The rows of a group lie close to one hidden flat surface of 13 dimensions, which passes through zero. Surfaces can cross.
Some rows, each with its group after it:
[ -7   6  -2   3 -12 -27   6 -12  10  16  12  -1 -13   4 -15  32   0] : Z
[-17  -7  11  14 -11  23  24 -11  21 -12  -6  14   2   2   0 -13   0] : Z
[ 31   2  -5   7   5   1  -1 -10  17  15   2 -13   5   1   8   8   4] : E
[-17  -7   3   2 -11   0   9   2  22  -2 -18   1  -3  -8   2  -4  14] : E
[ -9   2  -8 -10 -17 -19  -4   8  -9 -11  18   3   1  18  -6  -4   5] : H
[ 30  15 -11   7   2   5  23  -6   4 -16 -10   3 -12  -4   1 -17 -11] : E
[ -8  -3   3  14   5  14 -11  -1  29  20   1  11  10 -32  25   3   5] : Z
[ 13   2   0   0   1  -9  -6  -1 -18   0 -17  22  11  20  13 -18 -15] : R
[  5   0   5 -10  -5 -19  13  14   0   9   9   5 -37  -4  -9   9 -19] : H
[  0   1   4  -6  -9  33  -8  -7 -10   6   2 -25   2 -10 -21   2  -1] : Z
[ -6 -18 -17   5  -8  -4 -21  -7   6   7   8   4  14  -9  12   8  21] : E
[-15  23 -13  -4  -8   4  11   5  -2   9  11   1  -8   7  -5   2   4] : H
[ 14   0  -7 -10 -17 -20  -9  24  17 -10  -8   6 -13  -6  15  19  13] : H
[-16   8   1 -12   7 -16  -6   0 -24   5  12  -3  17   4 -28  23   3] : H
[ 14   2 -22  -2  -8  -9  20   4  -2 -14  -3  16   8  14  -3 -19   7] : E
[  0  15   2  -8  -8  16  -4   6  10  21   7  -4  10 -25  -9  -7  -5] : E
[  0   2  14   8  -1  12  -6   6  -1   7 -25  -6  10  -4  15  15  -5] : T
[-28   6   7   9 -17   5   8   0   4   2   3 -21  -7  -2   1 -14   0] : H
[-4 13 14 -3 18 -4 11  4 15 15 -5 -3 -6  6  1  5  3] : Z
[-29 -18  -4  -3  -6  -8  -9  -5   3   2   0 -16   8 -26 -12 -17  16] : T
[ -8   8   0   9 -28  -1  -7 -16  23  -7 -19  -3  -1 -11   6   5  15] : R
[-10  -5 -11   7   7 -10  18   2   1  -3   0 -13  -6   8  -1   9  16] : E
[-12   0  13  15   9  -1  13  -6  26   2 -25   8  -4  -2  22 -11   4] : T
[-16   2  19  -2  21   3   9  -5  10 -10 -11  11  -6   9  -1 -15   2] : Z
[  7   2  -4   8  19   0  -2   4   6  13 -11 -16 -17   6  23   4   8] : Z
[ 18  -6   7  12  -9   1  14  -5 -14 -17 -15   1  16  11  -6  -3 -17] : R
[ 12  12 -12  -9 -24  18   3   2  -1 -13 -17   9  12   0 -17  -3   9] : R
[ 16  -4   3   0  -1 -19 -15 -31  27   4  -2 -17   4  -2  -2 -22  15] : H
[  0   0  -8   9 -15  -3  -4  -4  -7   6  13  -4   7   8   4  14  -1] : Z
[ 28 -18  -8   7 -10  35   9  -9  10  -1  -3  -4   7  10  -5  -7   1] : T
[ 10  -6   9   7  12   3  -1  -6  17  -9 -13   6  26 -13   7 -11   6] : Z
[ -5  14 -11  -6  -1  24   2   7 -13  -8 -17  -2  -2 -18 -11  -3   4] : H
[-15 -12   2   8   2   6 -29 -16   7  19  16 -20   7  -6  11  -7  10] : Z
[ 23  17 -11  12  -3  10   7   0   4  -7 -10   2   0  19  21  -7   0] : T
[  3   0  11  10 -12   0  -5 -13  -2 -17 -20  20  15 -16   2   0 -15] : T
[ 12  13 -10 -13  -3 -30 -16   0  -6  10   5  13  -9  14  10 -20  -5] : R
[  7 -24  12 -13 -19  12 -28   5  -1   1  -6 -10   3  -9   1 -18  -5] : R
[  7  -5  -4   7 -31  -1  -5   8 -14 -16 -25 -14 -13   1  13  -6  -9] : H
[-11   2  13 -11 -12   9   7  10   6  16   8  26 -13   0  -9  11 -18] : T
[ -8 -10  12 -15   2   9  -4 -13  14   3 -28   4 -18  25 -14   7  17] : E
[  4 -16  -4  17  -4   0   2 -16   1 -29  -1 -15   2  -9   3 -15   3] : E
[-19  33   5  -2 -10  14   8   8  -1  -7 -14 -20 -14  17   3  -4  10] : T
[  0   4   9 -26   2   5 -26  -4   4  -3   9   8  -1 -12 -20  -5   5] : R
[  2   3 -10  22   4   9  15 -15 -12 -23 -12 -18  30  -5  -2  -5   7] : R
[-13 -11 -17  -5   0  -9  -2  13 -17 -26 -12  17  -4 -20   0   3   6] : E
[-20   9  12  10  -7  27  17  21   9  28   3  -7   6   5  12   7  -5] : Z
[ -1   7   2  -7   9  10  23  16   8  20  15  10  16  14 -10  -2   0] : T
[ 16   7  -7   7  -3  14  23 -16   3  -4 -16  -9 -24 -10 -17  -9 -12] : Z
[  0  15   5  -8  28  -2   9   9   6  -6  -5 -18  14  -1 -12   2  17] : T
[-12  -6  21 -17   1  -4 -20   3   9   5  -2 -12  12  -4  -8 -17   6] : R
[ -1 -15  -2   6  -1  -5 -23 -15 -25 -16  -8  17  19  32  12   7   3] : H
[ -6  -2   6  -4   5  14   4   4 -22 -16  -4   7  36  -8 -17 -12  -8] : H
[ -8   2 -10  -3  -7  -5 -23  11  -9  15  -1  -5  -5   8  18  26  13] : R
[  0  -4 -18   8  -1 -33   5  -2   2 -11  -5 -15 -11   6  13  -6  17] : H
[  4   3  -4   9   7  -2   7  -5 -14  -6  -2 -21   1   1 -12  24   4] : R
[ 15   9 -10 -18   0  -3  14  17  -3   0  -7   2   6  -7 -18  -3   2] : E
[ -6 -17  11 -13  -2 -10   5 -10  15 -20  -6  -2  -7 -15 -33  -6   9] : Z
[-11   0   2  -1   8 -11   1 -20 -14   4   2  20 -18   4 -10 -14 -18] : H
[  3  -1  -4   1  -3 -24   1  10  -6   2  27  -9  22   9  -1   2   4] : H
[-13  13   6  -9 -14 -26   0   3   7   6 -28  -2   1  10  -5  10  13] : R
[  7 -10  -4   3  13   9   9  -6  20  -9   1   7  18 -20  -5 -19   9] : E
[  4 -22  -2  -4  18  30  -4  17 -11  -4   8   3  11 -17   1  -4  -3] : R
[  0  -4  -1  -5   6   9 -14   4 -12 -24  -2  -3  19 -10  -3  -5   7] : T
[ 19 -13   4  13  -5  23  26   1   7   2  -7 -13  -2   4  -3   2 -13] : R
[ -1 -21  -6   2  14   4   6 -27  -1 -12   2  -9  -8   3 -22  -6  11] : E
[  4 -15  -3  -2  12   7 -12   3 -11 -21  13   8  -3   7  12 -10   0] : T
[  3  22  -6   8   8  16   0   3  -6  13  10  -1  13   8  17 -17  -3] : Z
[-28  -5  13  -3  -9 -10 -10  -3  10 -18  -1   4  -9   9   7  -6  12] : E
[-12  -4 -10   3 -18   5  -1 -17 -13 -13  28  11   4   7 -16  -6  -1] : T
[ 29  -1 -13   6 -18  14  18   9  -3  -2 -14 -10  -7  17   4   4  -6] : T

New rows. What belongs after each?
[-12  -2  13  -5 -10   2   0   2   3   2  -6  -4  -6   1 -14  26   3] : R
[ -3  13 -13  -2 -17   3  -1  27 -26   0   6   6  39  -4   2   1  -5] : T
[-19  37 -19  11 -20  -4   3  -6  12   4   2   1 -13  -8  11  10  17] : T
[ -8  17  -3  13   2 -27 -17 -31  -1  -7  -8  -1   3   0   7  -2   9] : R
[  9  17 -10   0 -21 -26   7 -20   5   8  -1   9   0 -14 -22  -3  -8] : T
[-27 -26  20  15  12 -13   1  -4 -19   6  17 -34   5   1  -6  24 -10] : E
[ -7  12  14   7 -13 -20  -8  -3 -23 -14 -23  -7   0   9  11 -16 -16] : T
[-13  13   5 -11   9 -15   1  -3   1 -14  10   6  -4  -9 -21   2   4] : T
[ -9   5   9  -3 -13   5   7  17   1  -2 -32  -7 -17 -21  -2  10  -8] : E
[  7  13   9 -22   7 -14   0  -2   1  24  -8 -24   1  25 -21 -12   9] : R
[ -3  15   3  -1  19   3 -19  -3  -5 -28   5  13  16 -12   7   5  10] : T
[ -4   8   1  -9 -11  12   8  10  22  15   3  -4   0   6  -7  -3  14] : R
[-27 -10  10  -4 -13   9 -20 -14  16  12  21   5  -2  -3  -3   0   8] : Z
[ 37  -2 -16  -4  -4  -4 -15   4   4 -12 -15   2  -5  -5  12   2   8] : H
[-23   6  14  -3 -16   6 -12   8  17   6   4  -1   8  -1   8  11  11] : H
[ 22  11   0 -13   1  -7 -19 -13   6  -8 -16  -1  -5 -18 -13   9   8] : R
[ 10 -10  -1   0  -2   0 -10 -17   9   8  -3  10  20 -11   0 -32  -1] : T
[ -3  12 -33   2  -3 -15  -2  11 -18   9   7  -4  -3  15  15   1  11] : R
[ -2   3  -8   2   9  22  -7  -9  -7  10  -3  -9 -15  18   0  27  14] : H
[ -9  29  -5 -17  -4 -18  14   5  -8 -14  10   1  10  -6 -34  -2   6] : T
[ -4  -9  -8  -7   5  24   3  -2   4  19   3   1 -19  -8  -5 -24  -1] : R
[  8  17  -5 -13  -2   5  -8  13 -12 -14  -5 -13   3 -16 -18  16   7] : T
[  1 -12 -14   0   0  10  22   3   4  11  21  -7  -4  22  -7  -9   7] : T
[-14   4  -9  18  -1 -15  -8 -16 -14   0 -12  -9 -11   0  11  24   3] : R
[ 11  -6  -1 -11  10  11 -15 -11  15  21  10  -5 -17   3   0 -11   7] : T
[-11   3  11   0 -16  -9  18  12  35  -3  12   8   8  16   7 -10  11] : H
[  3  -9 -10  20 -12 -33  -4 -28  -5  10  13  -7  -7  -2  10  -6 -13] : Z
[ 12  13  -8   3   9   1   9   7  20  25   6  -9 -16  -7  10  19   6] : H
[ 14  -4   9 -10  13  -1  -4   8  -8  -1  26  -1  -6   6 -11   9 -14] : R
[  3   5  -1  -6 -18 -19  12   8   9  -3   6  20  22  11  -6   6   3] : Z
[ -4  -1  39   4   7 -29  -2 -12  17 -12  -8  -5  20   3   0 -12  -6] : R
[  1  22   3  -8 -25   8 -16   1  18 -13  -7   2 -12  -6  11 -16   7] : E
[  9  -4 -19   6 -19  16  23  18   6 -21 -12  15   6   8   5  11  12] : Z
[ -2 -17 -16  16  -9  -4  -1   8  10  31   3  15  10  -4  34  -7  -4] : T
[ -6  -6  -1   4   9 -37  -3  -9   2   2   0  -9   0  -7   3  -2   7] : H
[-14   3  14  -7   2  34 -21  -4   3  -3   5   5   5 -10  -6  16   5] : T
[-18 -20  10 -10  -6   4 -11  21  18  20 -11  -8  -2 -11  15 -15   8] : R
[ -4 -17  21  -1   5  -7 -24  12   3   2   9   4   6 -35  10   6 -15] : H
[-18  33   7  -4  11 -24  -5   7 -16  -3   6 -11  -7  20  10  -1   1] : T
[ 13 -21 -16  -9  -4 -16 -10  -6  -5  -4  -3 -20 -14 -14 -10 -21   7] : T
[-16  19 -15  -6 -12  -7  -8  -1 -17  -2   2   3  -3 -17  -5 -16  -1] : H
[ -4   2   5 -12 -12  14   1   5 -22 -18   2  19   5   2 -16 -11 -19] : Z
[ -4   4  17  21   5 -12   0  -6   8  10 -25   5   1  -9  22  27 -10] : T
[ -3   5  -6  -5   6  -3  14  20 -11  -1  19   6  -5 -26  -7 -15 -17] : H
[  5   8  20   4   5 -21  12   8   1 -10   4   2  11  17   0  29  -6] : R
[-12  18  -1   3 -17 -13   8   9  -2  20  27  -5  -7  -1   1  -6 -14] : H
[  9  13   6  -8  20   9   7  12  -7 -16  -3 -13  19  15  -5  -8   9] : T
[-22   7 -10  16 -20   4  19 -16  -5   4  -5   2 -14  13  -3  -9  -4] : R
[  0   9   4   4   6  22  32   9  23   6 -10  11  -7  -6  -2  -5  -3] : H
[ -6   9  12  -4   3   9   8  19  12  22 -29 -25   8 -12  -4  13   8] : T
[  3  16 -17   4   4 -38   1  -8 -15  -1 -17  -5  -3   4   2   1   4] : R
[ -8   7  -2  -5   4 -25  11  21  14  18   9  -6   8 -10   2   8   9] : Z
[ 10  -8  11   5  16 -10  20   8   9   9 -10 -12  11  -8  -6  20  -3] : H
[  6  16 -14 -29 -19  -2  -6  11   9  20   2   1   2  -3 -22   1  17] : E
[-29 -13   2  16   5   3  13 -11   2 -14  28  26  14   7   2   1   2] : T
[  0 -10 -16  25 -15  -3  -6  14  -3  -2  17 -12   3   5  45   2   1] : R
[ 15  -5  -3  -7  15   4  -9   8 -12  -4  18  -3 -22  24  10   7  -4] : T
[ -4   7  -7   7   5  24  -3   4  -9  10  14 -15   0 -11   6   0  -4] : H
[ 17 -21   6  22  -5   9   9 -17  -8 -15 -13  -6  -4 -10   4 -10 -24] : R
[ -3  -9   6 -11  -3 -24  12   0  28  -5  -3  12  -4  -1  -7 -28  10] : Z
[  4 -12  -8   2  -7  38   3  23  -2  11  -4 -21  16  -2  -1  25  12] : T
[ -1 -14  -3 -13  13  -4 -20   2   9 -24   4  22   8  -8   4  -8  18] : H
[ 20 -10   8 -31   2 -21 -14  18 -12  -4 -18  10 -13   0 -11  12  -6] : Z
[-13 -13  23   9  15   6   4 -17  -2   2  -4  -1  15  -8  -8 -16 -14] : H
